The rows are grouped in 3 ways, from coarse to fine. Each group lies inside one group of the grouping before and may be the whole of it. The rows also spread widely along 10 directions, which tell nothing about the answers.
(in the rows, 128 means zero)
Some rows, each with its group in each grouping after it:
[ 82 109  93 150 143 117  97 176 141  78 144  93  74 142 200 118  93 157
  67 132]  z_310 z_775 tapom
[111 144 133 114 119 125 187 114 150 135 141 164 118 142 140  72 102  91
 113 155]  z_462 z_452 fuvab
[121  50 121  70 105  73 130 174 118  61  65  98 139 150 120 154 182 130
  66 107]  z_203 z_983 nufi
[122 141 114 193 122 120 117 102 163 136 147 150 126 160 148 168 140 152
 127 139]  z_310 z_352 Siku
[ 58 154 126 145 141  96 138 131 124 139 172 168 112 110 118 158  79 175
 118 109]  z_203 z_983 suv
[120  91 130 155  86 131 127  87 138 124 152 173 118 143 156  85 108 136
 143 153]  z_462 z_319 daso
[ 71 162 120 132  82 116  99  98 113 141  80 159 119 155 143 186 134 167
 147  93]  z_737 z_641 ririn
[136 103 112 139  97 140 147  91 118 143  80 169 159 128 132 122 135 140
 155 125]  z_203 z_836 seg
[124 154 103 134 115 108 167 129 182 118 152 125 123 158 136 145 148 126
  75 158]  z_737 z_607 nobam
[104 171 169 109 128  58  77 127 157 123 160  81 154 155 113 194  97 118
 149 160]  z_462 z_319 Mab
[186 158 112  71 169 117 168 160  98  79  35  74  75 193 124 178 140  62
 106  63]  z_203 z_836 kef
[176 153  68 128 203 158 158 148 110 112 117 114  99 114 117 157  59 152
 136  78]  z_462 z_319 mil
[174 187 110  61 110 141 184  81 104 174  92 151 186 109  92 108 105 131
 174 119]  z_203 z_789 Ril
[155 141 141 119 155 136  90 114  63 102  89  96  58 152 161 140  74  94
 161  90]  z_203 z_945 Tatik
[118 128  88 113 125 132 170 132 124 121  55 132 173 130 139 136 133 127
 118 119]  z_203 z_983 duk
[ 88 123 117 152  95 124 101 120 147 108 133 119 112 152 194 114 113 132
  99 166]  z_737 z_523 sizo
[125 104 133 134 201 103 158 144 109 128 108 155 124 139 100 154 109  63
 134 115]  z_310 z_352 tubu
[138 187 129  57 140  99 171 120 128 147 123 115 183 120  99 123  98 100
 134 142]  z_203 z_789 Dirik
[123 171  83 117  99 139 179 123 166 138 129 145 164 121 130 118 109 175
 115 134]  z_462 z_319 Mab
[ 76 132 140 166 131  99 113 117 141 135 135 136 148 133 150 150  94 115
 141 154]  z_203 z_836 kef
[108  71 112 113 118  97 159 153 118 104 123 149 133 116 102 142 138 170
  78 105]  z_203 z_945 Tatik
[ 56 144 159  90 130  75 158 139 112 135 112 142 149 132 101 145 109  96
 119 122]  z_203 z_945 Tatik
[190 212 143 127 119 121 127  71 138 137 165 131  81 177 124 150 110 116
 159 131]  z_203 z_836 seg
[ 70  80  93 175 151 105 162 180 151  97  90 142 118 163 164 160 143 118
  70 120]  z_310 z_775 tapom
[145 169  86 107 145 180 109 106  93 127  80  99 129 108 169 106  40 147
 185 100]  z_462 z_319 mil
[119 144 127 133 143 115 160 117 139 127 143 153 121 143 120 134  93 109
 134 126]  z_462 z_319 mil
[172 147 131 123  88 122 158  99 145 107 113 115 114 185 161 113 155  84
 106 151]  z_203 z_945 Tatik
[195 127 142 133  99 104  82  88 146 105 136 100 112 186 132 157 169 123
 130 146]  z_310 z_352 Siku
[189  86  78 164 120 136 175 137 145  89 110 126 114 160 146 152 168 149
  74 119]  z_203 z_945 Tatik
[117 117  77 155 135 135 146 121 141 130 164 154 154  85 142 105  88 182
 106 152]  z_203 z_983 duk
[150 192 143 103 116 110 107 100 125 128 156 123  83 158 114 156  85 145
 160 109]  z_462 z_319 Mab
[208 121  91 129 152 133 161 121 128 112 111 131 107 156 101 166 140 117
 120 115]  z_737 z_523 sizo
[125 140 116 174 140 109 117 133 163  91 145  96 106 167 194 149 114 100
 100 161]  z_203 z_983 nufi

New rows, each followed by its group in each grouping:
[ 60 165 163 118 168  66 103 159 140 115 124 100 111 170 143 185 110  84
 109 130]  z_310 z_352 tubu
[116  95 116 162 105 127  27 113 108 105 132 112  89 138 173 147  93 205
 150 117]  z_310 z_775 tapom
[163 130 117 140 130 120 178 109 153 111 154 147 118 151 149  97 127  74
 103 164]  z_203 z_983 nufi
[111 126  93  93  81 101 119 159 157  98  82  95 164 147 124 184 155 212
  95 103]  z_462 z_319 Mab
[ 59  72 128  95  97  90 129 156 126 100 109 143 127 138 143  97 136 137
  79 131]  z_310 z_775 tapom
[ 53  82 131 162  90  88  79 119 134 114 159 148 141 115 153 143 114 192
 110 150]  z_203 z_983 duk
[121 164  95 107 108 120 119 121 143 112 185 117 115 105 150  99  86 202
  90 142]  z_203 z_983 duk
[168  95  74  82 137 140 167 164 130  73  76  96 129 137 148 102 124 130
  84 112]  z_462 z_319 daso
[150  90 123 112 140  87 141 122 125 121 146 156 140 118  76 157 139 112
 114 135]  z_737 z_641 ririn
[137 119 101 103 149 117 116 144 108  97 144 110 106 101 131 123  84 162
 106 113]  z_203 z_983 nufi
[ 81  92  87 189 160 116 136 152 151 133 104 136 191 108 145 181 112 152
 121 144]  z_203 z_836 seg
[156 148 107 144 133 150 170  95 120 131 125 171  86 154 131 118  92 123
 155 104]  z_462 z_319 daso
[106 120  93 167 170 100 213 143 146 127 182 204 105 119  87 152 113 148
  74 114]  z_203 z_983 duk
[ 78 123 108 189 103 138 152 123 137 125  63 169 107 183 175 168 132 132
 139  98]  z_462 z_319 Mab
[193 105  60 163 179 133 163 132 129 117 165 169 106 103  80 182 118 175
 104  99]  z_737 z_641 ririn
[153 170 115 171 177 152 149  88 112 144 121 155  71 152 135 152  80  74
 168 116]  z_737 z_607 nobam
[105 149 127 100 136 100 102 110 106 149 107 137 167 105  95 173  99 133
 164 121]  z_737 z_641 ririn
[138 122  77  98 175 133 112 157 127 102 161  66 175  49 170  74  40 150
 104 176]  z_203 z_983 suv
[147 130 121 110 128 104 126 128 151 108 148 109 139 143 121 140 111 142
 120 141]  z_462 z_319 daso
[116  95  97 151 144 127 122 137 132 112 132 136 127 114 146 125 115 154
 100 129]  z_310 z_352 Siku
[158 139  83  95 135 165 150 121 101 122  55 120 138 127 139 120  88 144
 162  90]  z_462 z_319 daso
[ 94 128 117 117 123 116  93 130 120 124 108 113 145 120 141 147  96 149
 133 136]  z_737 z_523 sizo
[112 107 108 142  98  95 131 134 144 114 130 149 131 140 105 186 155 204
  97 101]  z_203 z_836 kef
[ 50 134 115 133 113 118 131 138 141 120 141 140 114 127 176 101  88 132
  87 154]  z_737 z_523 sizo
[130 104 144 120 110 103  96 107  99 131  97 130 148 138 131 160 120 138
 157 124]  z_203 z_789 Ril
[167 113 110  97 135 128 159 128 111  95 156 130  85 133 155  77 100 114
  88 129]  z_203 z_789 Dirik
[106 100 136 146 111 111  97  96  86 124 106 167 105 136 129 156 111 158
 157  97]  z_203 z_983 duk
[115 159 134 140 119 105 101 114 140 124 160 103 129 136 152 146  94 145
 121 151]  z_203 z_945 Tatik
[115 165 118  89 115 144 153  82  74 176  85 196 137  97  85 125  83 165
 192  74]  z_203 z_836 seg
[ 83 100  72 141 114 130 164 143 126 117 106 182 115 115 136 144 137 179
  79  95]  z_737 z_641 ririn
[139 132  75 117 117 134 104 148 148  91 143  83 111 127 164 131 111 195
  73 136]  z_737 z_523 sizo
[ 84 124 142 116  79 111 185 128 142 114  56 171  96 205 147 131 171  97
 102 102]  z_462 z_452 fuvab
[132 185 130 155 149 116 134 103 150 144 126 114 151 150 142 164  95  90
 160 155]  z_203 z_836 kef
[191  91  72  98 166 126 105 143 131 104 143  82 185  64 117 125  97 146
 107 166]  z_737 z_641 ririn
[136 131 118 135 126 134 122 100 110 123 128 150  73 143 130 138 107 135
 136 111]  z_737 z_607 nobam
[160 149  94 113 148 126 177 133 134 110  89 117 138 144 141 133 126  93
 115 123]  z_203 z_983 nufi
[ 82 167 139 104 101 104 137 124 115 116  64 121 110 188 171 159 133 109
 122  96]  z_203 z_789 Dirik
[121 115 139 145 156 111  89 130 106 100 105 104  94 151 165 153  96  95
 138 125]  z_203 z_836 seg
[121 164 126 137 110 117 101 103 132 128 145 130  92 155 137 159 107 155
 131 127]  z_737 z_523 sizo
[ 87 117 115 135  87 122 133 119 148 114 128 149 128 142 156 120 115 163
 112 129]  z_462 z_319 mil
[110 165 126 132 118 124 152 116 133 115 118 126  96 178 193 114 109  91
 110 134]  z_203 z_789 Dirik
[158 101 104 143  92 160 140  76 101 120  78 178  96 151 165 102 139 100
 145 120]  z_737 z_641 ririn
[144 188 104 129 120 159 138  97 141 129 101 110 132 154 175 116  83 116
 158 131]  z_462 z_319 mil
[145 148  97 155 174 123 140 119 141 157 147 141 174 106  96 162  84 146
 163 141]  z_310 z_775 tapom
[134 116 101  99 102 116 138 118 146 122 131 118 196  95 134  94 118 153
 117 167]  z_203 z_983 nufi
[183 157 113  89 139  91 126 140 163 109 143  88 146 157 100 176 158 154
  94 133]  z_310 z_352 tubu
[118 174 160 125 138  96 177  92 130 170 153 171 152 140 110 128  96  65
 155 159]  z_203 z_789 Ril
[ 83 163 124 122 169  91 165 149 155 130 168 139 135 126 104 156  76 121
 111 130]  z_462 z_319 mil
[137  66 149  97 138  68  35 145  98  97 153  67 152 101 120 167  92 165
 129 148]  z_203 z_789 Ril
[142 166 125 116 148 127 112 122 120 117 145 110  96 133 141 130  59 123
 152 125]  z_462 z_319 Mab
[ 88 194 137 111 105  90 165 123 158 118 142 137 102 174 147 130 127 102
  93 133]  z_203 z_983 nufi
[ 72 175 144 106 114  98 140 112 109 155  98 170 123 144  92 182 116 151
 153  81]  z_203 z_836 seg
[102 125  79 145 146 141 239 121 146 173 127 220 183  95  94  88 110 127
 127 140]  z_310 z_775 tapom
[155 191 110 131 128 140 164  89 130 130 128 139 106 156 154 111 103 101
 136 136]  z_203 z_983 duk
[ 67  55 127 169  81  90  89 136 147 110 142 158 139 132 134 171 133 210
 112 126]  z_462 z_319 Mab
[131 137 121 106 140  98 163 138 153 116 203 144 113 116 104 102  85 131
  94 150]  z_462 z_319 Mab
[ 85 170 118 100  78 106 143 119 121 124  79 152 110 163 124 170 145 181
 121  71]  z_203 z_983 nufi
[ 67 113 133 160  97 108  74 148 146  84 140 115  44 176 195 151 111 186
  86 112]  z_462 z_452 fuvab
[125 116 118 148 122  87 152 132 143 111 138 154 111 158 110 190 152 161
 101 102]  z_203 z_983 suv
[137 128  94 122 139 138 134 138 108 112 106 108 121 123 171 124  91 144
 114 117]  z_203 z_789 Ril
[206 128  85 115 164 142 141 133 104 103 101  86 122 125 129 150 104 135
 123 106]  z_203 z_945 Tatik
[108 105 106 120 149 105 117 149 121 101 126 122 120 119 140 147 111 121
  93 131]  z_737 z_641 ririn
[103  40 107 178 121 107 122 138 139  87  97 130 151 143 180 134 147 113
  93 159]  z_203 z_983 duk
[141 193 101  84 149 131 196 130 134 123 149 120 115 131 153  82  82  99
  91 137]  z_203 z_789 Dirik
[ 97 176 130 146 119 106 120 101 137 131 135 135 117 156 151 157 106 134
 134 133]  z_203 z_983 duk
[126 128 148 158 143  58 120 138 175 111 139 114 145 191  93 241 147 121
 125 135]  z_462 z_319 daso
[159 204 106 113 117 130 130 109 155 110 157  81 112 148 184 106  92 129
 109 158]  z_203 z_983 suv
[ 90 127 117 109 116  97 113 140 140 118 168 137 119 114 114 134 122 196
  81 120]  z_310 z_352 Siku
[142 146 146  92 112  96 144 111 129 114 144 136  99 158 120 117 129 102
 110 137]  z_203 z_836 seg
[ 56  95 118 193 176 128 128 134 101 124 119 172  69 123 162 144  72 100
 128 112]  z_737 z_607 nobam
[ 81 115 130 122 111 117 145 104 111 158 117 164 192  88 114 112  93 140
 154 143]  z_203 z_945 Tatik
[158 124 104 161 182 154  47 125  86  93 118  79  58 132 190 143  65 137
 151 105]  z_310 z_352 Siku
[138 229 143  89 115 118 137  89 115 142 133 140  72 176 109 154 101 117
 149 102]  z_737 z_523 sizo
[ 91 113 111 150 157 124 141 137 123 124  68 134 158 139 139 174  99 111
 155 108]  z_462 z_319 mil
[139 189  98 126 161 139 155 107  99 138 136 167  64 129 113 153  81 128
 137  80]  z_737 z_641 ririn
[119 113 154 118 110  88 107 124 134 117 139 139 102 159 102 166 126 155
 130 118]  z_462 z_452 fuvab
[103  64  65 179 154 156 176 145 101 120 106 186 114 106 161 124  99 170
 102  92]  z_203 z_789 Dirik
[147 243 125 112  83 122 153  70 171 158 214 162  93 153 108 124 107 172
 123 148]  z_737 z_523 sizo
[103 114 156 106 154  96 130 136  95 109  66 133  96 173 126 153 137  55
 127  97]  z_310 z_352 Siku
[120 134  95 105 123 122 131 145 132 108 124 118 110 134 132 141 116 165
  88 118]  z_737 z_523 sizo
[ 88 142 102 136 139 144 136 152 113  90  54  93  89 163 219 117  97  86
 103 109]  z_203 z_836 kef
[136 152 116  89 141 116 174 138 121 117 106 108 137 132 127 120 110 100
 104 125]  z_203 z_945 Tatik
[111 103  95 110 128 116 196 144 126 140  65 173 179 122  76 166 136 149
 134  89]  z_462 z_319 Mab
[142 195  72 115  92 167 129 100 121 151  68 131 138 140 140 146 116 211
 166  83]  z_310 z_775 tapom
[109 161 114 175 147 125 153 125 138 127 134 134 102 153 162 157  99 119
 116 125]  z_203 z_945 Tatik
[ 64 153 164  64 145  62 148 155 109 123 118 144 106 155  81 153 113  94
 113  96]  z_310 z_775 tapom
[148 191  99 145 117 132 108  89 133 144 120 136 117 148 129 193 119 165
 156 108]  z_737 z_641 ririn
[129 156 127 131 128 131  87 100 105 136 116 115 130 122 144 144  76 148
 175 121]  z_203 z_836 kef
[ 74 110 120 170 135 116 163 119 137 136 112 163 163 126 168 120 106  91
 131 157]  z_203 z_983 suv
[166 209 124 102 157 119 127 102 122 134 156 108 116 123 116 135  66 118
 158 129]  z_203 z_983 nufi
[108  99 141  49 100  86 133 136 108 111  95 127 155 124 103 112 138 127
 107 123]  z_203 z_836 seg
[171 103 102 134  82 175  96  68  95 123 152 163  82 105 172  49  82 184
 152 131]  z_203 z_836 seg
[204 172 112  48 176 100 199 130 152 126 152  86 210  96  89  87  96  53
 117 189]  z_203 z_983 suv
[108 134 114 126 131 103 142 126 131 124 120 153 123 138 124 157 128 112
 111 125]  z_737 z_641 ririn
[142 134  66 109 155 140 147 176 134  80  97  66 123 134 195 127 105 145
  66 119]  z_203 z_789 Dirik
[160 123  90 138 195 140 155 158 120  85 112  98  75 149 168 126  88  63
  90 133]  z_737 z_523 sizo
[132 114 132  68 135 102 147 136  97 107 117 128 114 122 104 107 105 108
 112 111]  z_203 z_836 kef
[120 128 121  82 139 126 134 119  79 121 132 160  62 109  97 116  85 143
 127  83]  z_737 z_607 nobam
[110 122  80 147 128 134 151 139 139 116 138 156 108 123 128 146  98 206
 109  96]  z_462 z_319 daso
[103 223 179 126 148  85  83 105 128 140 139 118  74 196 129 202 103 100
 164 108]  z_310 z_352 tubu
[137 172 111 117 142 125 158 124 148 122 131 124 114 151 140 117 123 109
 100 134]  z_310 z_352 Siku
[154 128 118 106 141 126 141 115 126 131 124 141 139 128 122 109 118 120
 133 135]  z_310 z_352 tubu
[105 152 111 134 170 101 185 145 128 121 126 155 108 138 110 165 106 107
 109 101]  z_203 z_983 nufi
[105 130 171  90 124  62 134 130 120  94 112 119  99 186 124 149 142  57
  98 131]  z_203 z_983 duk
[ 79 124 139  99 112  77 184 147 134 121 134 187 107 152  77 152 133 136
  96  92]  z_462 z_319 Mab
